There are 4 ways to turn a row about zero (a turn may also mirror it). The second row of each pair is the first, turned, with some noise. The first 40 pairs use one turn. New pairs use 3 turns, one after the other, and a turn may come again.
Some pairs, each with its turns in order after it:
[ -9  -6   7  46 -11  12 -19  24 -25]
[ 17  13 -14  -6   3  -4 -53  17  -9]  Giz

[-27 -33  16 -13   8 -16 -35  -5  11]
[ 20  10  -9  18  13  27  21 -22 -36]  vevi

[-36   3  -4  -6  13 -21  36 -17  -7]
[ 20  26 -13 -45 -12  -5   4   2  -7]  Mupa

[ 40  -1  -9 -11  23  13  -7   1   8]
[-3 -7 33 15 24 21 19 -3  1]  Mupa

[  5  -1 -23 -10 -45 -22 -37  -5  30]
[-34   1  50 -20  20 -27 -23   7  -1]  Sidi

[-29   7   1  34  14 -29 -26   6 -10]
[ 31  16 -17 -13   4 -18 -18 -34 -24]  vevi

[-21  11  17  15  20   5   6   5   3]
[-12  10  15 -19  -8 -20 -13  -7  -7]  Giz

[  6  27   3 -13  21 -17  19 -28  23]
[-13  -7   9 -18 -10   1  34 -36   9]  Giz

[19 16 15 18 27 12  2 -4  4]
[  2  17  -9  20 -18 -22 -10  -2  23]  vevi

[ 11  26   8   5 -19 -22 -10 -26   9]
[ -6  -7 -15 -13 -16  33  -1 -22   9]  Giz

[ 35  12 -21 -10   8  17  -5 -27  18]
[  9  -4  10  -4 -28 -46  10  -6   9]  Sidi

[-13  19  53  24  10  -4  -6 -13 -27]
[ 29 -25   3 -15   1  -4 -60  11  -3]  Mupa

[-16 -22  33  17   6   7 -16   8 -11]
[ 17  12 -10  22 -13 -11   5   3 -38]  vevi

[  6  24   4  20 -10 -41   6   9 -25]
[-7 -8 31 -2 -5 41 14 12 19]  Sidi

[ 23 -11 -18 -19 -21 -13 -26 -30 -24]
[-7 28 48 -9 22 12  8 -2 -4]  vevi

[  9 -26  11 -23  37  -9 -24  34 -10]
[ 32 -10  38   1  -9 -15   9  40   6]  Giz

[12 -3 -8 21  9 18 34 13  0]
[ 15  -6  -8  -2  27  -8  22  20 -24]  Mupa

[ 14 -17  21 -19   1 -10 -20  -4  24]
[18 -5 10 32  8 17 20 -8  6]  vevi

[ -8  12   4  27 -19 -37  29  -5 -21]
[ -3 -29 -32 -38  15  -3 -19 -18  -3]  Giz

[ 11 -28  17   5  18   5  13 -10   1]
[ -2   5   5  15 -34   0  23  -5  -5]  vevi

[  6 -10   7  -9  28  12  22 -33   4]
[ 21  -5 -29  -3 -13 -16  -4 -18  23]  Sidi

[-21   3  -6  12 -16 -38  -9 -29   3]
[ -8 -24  28  -1  13  15 -28 -10  22]  Sidi

[  9  23   1 -20 -10 -19  16  18 -19]
[ 18  -2   8 -26  -2  13 -16  27  13]  vevi

[ -7   5   3 -13  -1   1  22  -5 -14]
[ -4   6  -8 -20  -9  12   8  16   5]  vevi

[ -3 -13  -1   5 -14  -5  -5  -7  27]
[-23  13  -5  -5   7  19   5  16   5]  Giz

[ -4  29  -2  -8   4  -6  25 -21  22]
[ 11  16   1 -18 -16  31   7   0 -24]  Mupa

[ 36  -8  -2  -5 -15   7  -2  28  -8]
[  0 -16  31  14  -7   1 -20  20   0]  vevi

[-10  16  19 -10  -3   3  10  -4  15]
[  1   3 -16  -9  -8  26 -14   3 -14]  Mupa

[ 20   9  -5  18 -21  -1  -8 -29 -13]
[ 10  -7  24  19 -27  -8  -2  23  -6]  Mupa

[-23  -7   4  10  56   0   7  -2 -43]
[ 11   9 -37  44 -24  40 -12  -9  10]  Sidi

[ -5  23 -18  34  18  34 -42  -2 -12]
[ 17  -1  20  35 -31  -3 -22   6 -42]  Sidi

[ 14 -23  13  -2  21   7   3  14 -17]
[ 20  -2  23   4  14 -20  -7  14  15]  Giz

[-24   2   3  34  21  -6 -20  -5  38]
[  7 -42  -8 -16 -18  -2   5 -38 -17]  Mupa

[-14   4  20  41 -25 -27  10 -13  -3]
[-19 -11 -17 -37  16  12 -30 -10   8]  Giz

[ 21   8  -1  -4 -37   9  26 -23  35]
[-37   6 -31  17   6  14  18 -18  30]  Giz

[ 10   0   0   1 -28 -26   0 -33 -14]
[ 18  10  10  11 -36  -7  -5  24  18]  Mupa

[ 17 -10  -6  10  27 -17 -22 -12  12]
[ -8  -5   0   4 -27 -10 -27  19  19]  Sidi

[ 16  11 -25   0  -1  16  11  -6  -5]
[ -3  -7   5   2 -18 -14  18 -15  -5]  Sidi

[  6  -7  10 -13  11   0   4   3  31]
[-4 -8 -5 -7  5 30 12 -6 10]  Mupa

[ 14 -23  -5  40  22  14  -2 -17  -1]
[  8 -23 -18  -4 -41   0 -24   2 -14]  Sidi

New pairs. What belongs after each?
[-15  -5  62   9 -23 -12  -1 -20 -15]
[ -9 -12 -28 -16  -9 -36  37 -36 -16]  Mupa Mupa vevi

[-21   1  -8 -17   7 -32 -10  -3  11]
[-23   8   1   5 -10  11  -7  29 -16]  Sidi Sidi Sidi

[  9 -36  10   4 -11  -7   4 -19   2]
[ -7 -30  15  -1  -8  -5 -11 -15 -21]  Giz vevi Sidi

[  2  -3 -17  22  12  24 -18 -26   8]
[  8   5   0   8 -12  10   2 -43 -18]  Giz vevi Mupa

[ 18 -13   9 -22  26  13 -25 -17  -9]
[-7 22  8 32 27 11 17  9 13]  Giz Sidi Mupa

[ -5  11  -2 -29  20  -5  11  10   8]
[-10  -4  -5   3  -7  25   9 -26 -12]  Giz Giz vevi

[-20   6   7   9 -39  27 -20   4  11]
[  2 -26  10   2   6  31 -12 -30  20]  Sidi Mupa Mupa

[ 53  25   2  14   2  14   9 -19   6]
[ 12  -9 -22  -9 -13  -2  36 -37  28]  Giz vevi vevi

[ 19 -36  11  17   9   4 -23  -3  26]
[-11 -25  22   2 -12  -7 -25  24 -22]  Sidi Giz vevi

[-44   2   4  14  -5 -23  12  17 -20]
[  8  -4  -7 -15 -27  28  -6 -40 -11]  Giz Mupa Mupa

[ -1  14 -21 -18  18  12  15  11   2]
[-10   9   0  14  -1 -17  -1 -17  26]  Sidi Giz Sidi

[  1 -13  -1 -25  -3  11 -22  29 -23]
[-13  25  20  -6   9  13  31  11  -7]  Mupa Mupa vevi

[ 15   2  11  11  28  -8   0 -21 -24]
[ 17   2 -24 -22   1   5  11  19  16]  vevi Sidi Sidi

[ 19  -8  27 -13  28  -7  14  37  11]
[ 41   3  -2   2 -30  -8   9 -14 -32]  vevi vevi vevi

[  3 -21   3 -21  29 -39 -13   1  19]
[ 25 -21 -15  -6  27 -26 -16 -28  10]  Sidi Sidi Mupa

[-10 -16  -7  19  29   9 -15   0   5]
[ 19   8  15  24   6   9  -2 -18 -16]  vevi Giz Giz

[  6  19  10 -15   2   2 -29 -47 -24]
[ -2  17 -18 -16  16 -31  -8   3  48]  vevi Sidi Giz

[ 32  44   7 -31   5  -8 -13  33 -27]
[-14 -26  17   6 -64   3   2  14  23]  Sidi Sidi vevi

[ 12 -28   5  19  18  -6  13  19 -24]
[ 15 -10  -3   3 -12  34 -13 -29  20]  Sidi Sidi Sidi

[-21 -13  -9  12  12 -21  32   1  30]
[-34 -10 -25  10 -19 -31   8  12   5]  vevi Mupa Giz

[-18 -15   3  31 -13  -1   5  45  -4]
[-11  15 -31  -1  44   5   6  23  -7]  vevi Sidi vevi

[-21   1  -5  35   3 -27 -17  22  40]
[ 15  35  23   8  21 -26  17 -31  -9]  Mupa Giz Giz

[  3  -6   2 -16   6   5  18  31  18]
[-11   2  11   8   2  10  19  13  31]  Giz vevi Mupa

[28 29 -2  4  2  6 -9 29 20]
[-12  21 -31  12   8  -1  21  -1 -28]  Giz Giz Giz

[ -4 -25  12  27 -31 -16   8  41 -18]
[ 20 -31 -13   7  -3  19  17 -47 -10]  vevi Mupa Mupa

[-20  -1  14 -15 -16 -21  12  -4  20]
[-31   3   0 -19  -8  16  -8  16 -18]  Giz vevi vevi

[  1   5  -9  -3  25  12 -14 -36  30]
[-10  34   3   8  10  -3  -8  36  21]  vevi Mupa Mupa

[ -2  -2   2 -24 -34  27 -19  -8  -9]
[  4  12   4  17   7  38  -5 -13 -31]  Sidi vevi Mupa

[  9  25  29  32 -16  -4  -4 -10   5]
[-12   3  14  16   4  24   8  -4  40]  vevi vevi Giz

[-10  -3  17  -5  11 -13  -5  -6  -5]
[ 15   2  -1  10 -20   5  14  -8  -3]  Giz Sidi Giz

[-4 11  7  0 -3 -9 25  9  8]
[-12  -7 -15   3 -18  -7   9  15  -2]  Sidi vevi Mupa

[ 22 -14 -20  11 -13  28  25  16   9]
[ -9  11  16  -1   4 -17  32 -26  29]  Giz Giz Sidi

[-14  25 -16 -23 -10 -12 -14 -28  12]
[ 25  17  16 -24  14  15 -16 -14 -22]  Giz Giz Giz

[-11  29  11  27  25   7   8  -3   8]
[ 31  -4   0 -10   2 -17 -12  26  22]  Giz Sidi Sidi

[ 26  11 -13   0 -16  27  11   0  19]
[-25  18  -2  20 -22  19   3   9  14]  Mupa Mupa Sidi

[ 33   3   2 -30   9  -9 -17 -15   3]
[ 14 -33   3 -23 -10  -9  14  -8 -15]  Giz vevi vevi

[  5   7   1   5  13   9  14  -2 -51]
[-20   1 -22  26 -15 -29   5  20   6]  vevi Giz Mupa

[ 33 -36  34  -6  16  -5  24 -16  -9]
[ 31 -35  23  -5 -29  28  -7  -2 -14]  vevi vevi vevi

[ 11  10 -24   3  10  10   7  11  22]
[  1   3 -25  11   9 -12 -11 -12 -15]  Sidi Sidi Sidi

[  3  31   8  12  -5 -23  12   4 -43]
[  8 -15 -51  -5 -13  24   5   1  -3]  Giz Mupa Mupa

[ 15 -21   2 -14 -25 -10   6  21 -14]
[ 22   3   1 -28  -3  -3  31   4   2]  Giz Mupa Mupa

[  5  -7   1 -12 -23  36   0  37  -2]
[ -2  -3  14  11  11 -18 -38  28 -17]  Giz Sidi Giz

[-14  15  30   2  37   9  19  -4   0]
[ -8 -21 -12 -32   4  25 -23 -15  -7]  Mupa Mupa Mupa

[-39 -23 -11  -4  26  -1  27  12  -8]
[-36  -9 -17  31  20   9  12  10  18]  Mupa vevi vevi

